There are 6 hidden switches. A switch that is on adds its own fixed numbers to the row, and there is some noise. The rows also spread widely along 5 directions, which tell nothing about the answers.
In the rows, zero is written as 128.
Known rows, each followed by its switches (1 for on, 0 for off):
[ 83  52  81  86 160 216 110 140 184 127 155 133 104 123 199 126 118 142
 121 135 111 104 119 135 136 126 107 118 130 123 138 142 127  99 136]
1 0 1 1 1 1
[125  87 128  74 167 176 108 199 101 138 153 124 115 165 146 141  88 124
  99 143 139  83 111 183 121 131  97 145 122 141 138  73  87  97 106]
0 1 0 1 0 0
[ 89  54  64  92 169 204 122 175 158 126 152 133  97 109 185 133 112 137
 102 139 141 110  93 153 113 120 118 147 133 133 140 142 122 104 117]
1 1 0 0 1 1
[129  77 111  93 142 178 135 169 148 130 144 147 117 147 194 134 146 137
  75 141 118 109 110 156 130 141 124 143 113 129 140 136 142  98 102]
0 0 0 0 1 0
[118  68 120  96 125 180 116 163 167 134 172 149 109 176 190 149 143 137
  87 117 141  87 124 141 130 142 104 134 118 124 147 124 140 116 106]
0 0 0 1 0 0
[110  69  91  85 151 192 116 153 173 132 146 130 114 137 166 120 125 114
 137 134 125  72 119 139 136 131 131 119 140 144 147 138 139 113 113]
0 0 1 0 0 1
[109  64 114  85 131 185  99 141 204 118 142 135  94 141 191 152 130 141
 103 100 148  81 132 134 133 146 103 109 103 115 147 141 158 132 127]
1 0 0 1 0 0
[ 99  75  86  58 181 195 113 165 143 148 143 138 122 134 190 116  95 143
 113 157 108 109 117 164 150 145 109 139 113 117 125 122 108  85 109]
1 0 1 1 1 1
[103  76 120  69 161 185 107 157 150 134 142 128 132 146 196 130 112 138
 103 133  99 103 108 162 144 139  95 126 116 112 124 122 125  84 126]
1 0 1 1 1 0
[127  77 131  60 134 151 107 169 159 139 128 140  94 186 174 152 113 126
  82 135 146  68 124 155 126 138 108 133 109 137 123 112 142 136  94]
0 1 0 1 0 0
[ 84  63  94  81 116 181 102 154 188 143 134 142 121 167 193 126 142 117
 104 127 136  62 121 123 132 142 133 118 140 128 135 170 183 138  86]
0 1 1 0 0 1
[ 99  76 102 104 131 183 118 159 183 119 173 129 109 146 180 142 128 130
 113 122 133 104  85 157 130 103  98 131 126 128 155 126 133 104 130]
1 0 1 0 0 0
[102  70 115  63 145 177  86 148 183 124 121 120  90 164 167 150  98 126
 111 114 134  75 122 159 126 134  98  99 105 118 133 130 142 129 120]
1 1 1 1 0 0
[115  71 102 106 127 182 129 163 175 116 165 135 103 166 165 138 136 130
 105 139 127  93 114 149 125 113 115 128 118 135 159 138 136 108 118]
0 0 1 0 0 0
[112  60  88  75 154 194 118 148 187 125 143 133  74 164 161 130 107 132
 129 145 129  67 142 134 130 118 117 110 123 147 145 126 121 131 128]
0 0 1 1 0 1
[ 75  70 135 119 124 203 106 149 145 123 215 134 142 160 196 146 155 113
 117  76 133  75  91 126 130 120 104 125 183 134 156 103 136  88 119]
0 0 0 1 0 0

New rows, each followed by its switches (1 for on, 0 for off):
[115 102 135  90 145 172 122 160 144 126 170 124 134 144 162 150 123 102
 119 105 135  72  79 155 139 108 112 139 161 160 142  80 142  91 111]
0 0 0 0 0 0
[155  99 110  44 177 163  99 168 156 148  79 131 130 124 151 116  95 120
 122 141 137  52 141 165 152 174 153 122 105 146 122 123 155 125  89]
0 0 0 0 0 1
[115  76  78  73 162 190 117 161 174 132 130 142 112 109 199 128 114 140
 103 143 131 103 109 148 144 142 127 136 116 131 130 143 149 107 106]
1 0 0 0 1 1
[142  86 132  46 153 151 102 177 153 138 107 133  91 176 157 150  93 127
  84 140 144  62 129 165 127 145 114 127  95 141 119 103 139 138  99]
0 1 0 1 0 0
[130 102 110  54 161 150 118 201 122 153 113 137 133 145 191 141 110 139
  61 160 132 113  91 191 146 152 110 168  90 119 110 121 140  94  78]
1 1 0 0 1 0
[127  87  86  49 177 171 117 172 162 147 107 137 119 119 181 114  98 138
 108 170 111 108 115 175 155 142 123 137  91 126 117 138 136 104 102]
1 0 1 0 1 1
[122  84  83  81 163 189 108 171 165 139 137 134 124 107 167 120 106 138
 121 133 150  91 115 161 138 145 125 138 118 125 150 131 131 111 109]
1 0 0 0 0 1
[123  79 112  69 169 180 101 135 184 106  87 121 112 116 165 129 105 132
 118 133 105  93 126 168 139 144 122  98  97 130 131 140 157 107 133]
1 0 1 0 1 0
[123  90 143  53 169 165 109 135 181  98  89 102  96 129 152 162  87  83
 117 114 122  43  94 153 119  88 121 102 153 187 114  85 163 123 145]
0 1 0 0 1 0
[136  88 121  38 165 169  92 134 195 135  86 128 104 135 158 132  93 117
 134 123 136  35 156 138 144 159 141  95 118 150 117 116 168 149 113]
0 0 0 1 0 1
[108  76  83  84 162 197 101 161 180 128 128 132 120 100 169 114 109 132
 128 118 153  84 125 151 136 157 133 120 116 124 145 144 148 119 113]
1 0 0 0 0 1
[ 83  40  88 150 132 218 117 190 121 114 206 140 123 149 163 126 158 136
  94 103 149 108 103 152 101 143 119 134 151 108 185 150 114  89 106]
0 1 0 0 0 0
[120  74  85  85 145 184 125 176 167 145 146 146 112 153 173 118 125 132
 114 154 132  87 127 153 143 135 124 140 121 134 144 141 133 112  99]
0 0 1 0 0 1
[133  95 104  63 156 173 107 169 164 146 116 140 123 133 166 125 115 118
 116 141 138  67 128 156 150 153 142 133 124 147 128 127 155 122  88]
0 0 0 0 0 1
[103  86 129  87 166 182 117 178 112 125 145 125 146 138 173 136 119 110
 100 113 118  87  80 170 129 131 115 137 161 145 131  96 130  78 108]
0 1 0 0 1 0
[139 116 150  45 181 158  92 135 168 111  75 102 127 125 123 131  73  86
 155 116 109  34 118 181 144 124 132  92 134 168 118  76 156 112 135]
0 0 1 0 0 0
[148 112 144  34 168 139 127 163 141 150 113 134 112 182 181 147  93 117
  94 170  91  84 104 171 158 118 100 147 111 153  97  75 126 103 106]
0 0 1 1 1 0
[115  90 132  66 164 172 110 174 126 133 111 121 132 152 166 126 106 106
  95 142  99  87  99 180 137 133 115 135 130 137 118 112 138  92 106]
0 1 1 0 1 0
[117  84  92  57 144 163 120 188 156 160 123 146 109 176 182 126 110 117
  88 168 135  77 109 155 147 134 121 155 120 139 120 132 148 125  78]
0 1 1 0 0 1
[ 85  62 113  75 161 191  99 158 154 119 134 120 106 149 179 142 101 134
 107 126 110  95 108 160 124 132  96 110 120 118 130 125 125  93 136]
1 1 1 1 1 0
[109 106 143  77  96 147 119 150 173 152 174 151 145 189 225 162 163 104
  84 105 144  68  74 121 164 125 107 154 158 141 122 116 199 117  78]
0 0 0 0 0 0
[113  88  95  65 131 169 102 146 202 151 136 145 123 131 203 138 134 128
 105 123 157  78 106 134 156 144 122 139 128 126 130 146 184 131  92]
1 0 0 0 0 1
[143 107 102  14 152 129 123 149 208 155  78 148 108 137 213 150 105 132
  80 167 135  77 109 146 170 136 126 151  94 148  85 126 192 139  87]
1 0 0 0 1 1
[ 93  79  81  77 177 193 106 180 130 142 132 128 137 108 184 127 100 123
 104 133 130 101  90 166 137 148 124 143 136 128 128 130 134  86  99]
1 1 0 0 1 1
[ 81  52  87  79 146 210  95 121 217 117 153 123  88 133 181 135 112 126
 146 114 138  71 125 119 134 117 110  93 141 132 147 137 145 122 139]
1 0 1 1 0 1
[100 100 111  59 190 192  93 152 140 135 149 107 133 105 156 137  68 108
 162 109 136  62  96 162 145 127 107 128 158 153 134  65 106  90 130]
1 0 0 1 0 1
[ 70  65  83  96 148 210 122 135 192 117 167 128 120 112 205 132 131 117
 130 120 118 100  85 130 141 104 111 126 166 141 140 138 147  93 130]
1 0 1 0 1 1
[111  84 107  93 173 190 106 157 153 109 139 109 117 115 133 129  93 125
 137 122 125  93 109 184 128 116 108 113 121 134 157 106 110  88 139]
1 0 1 0 0 0
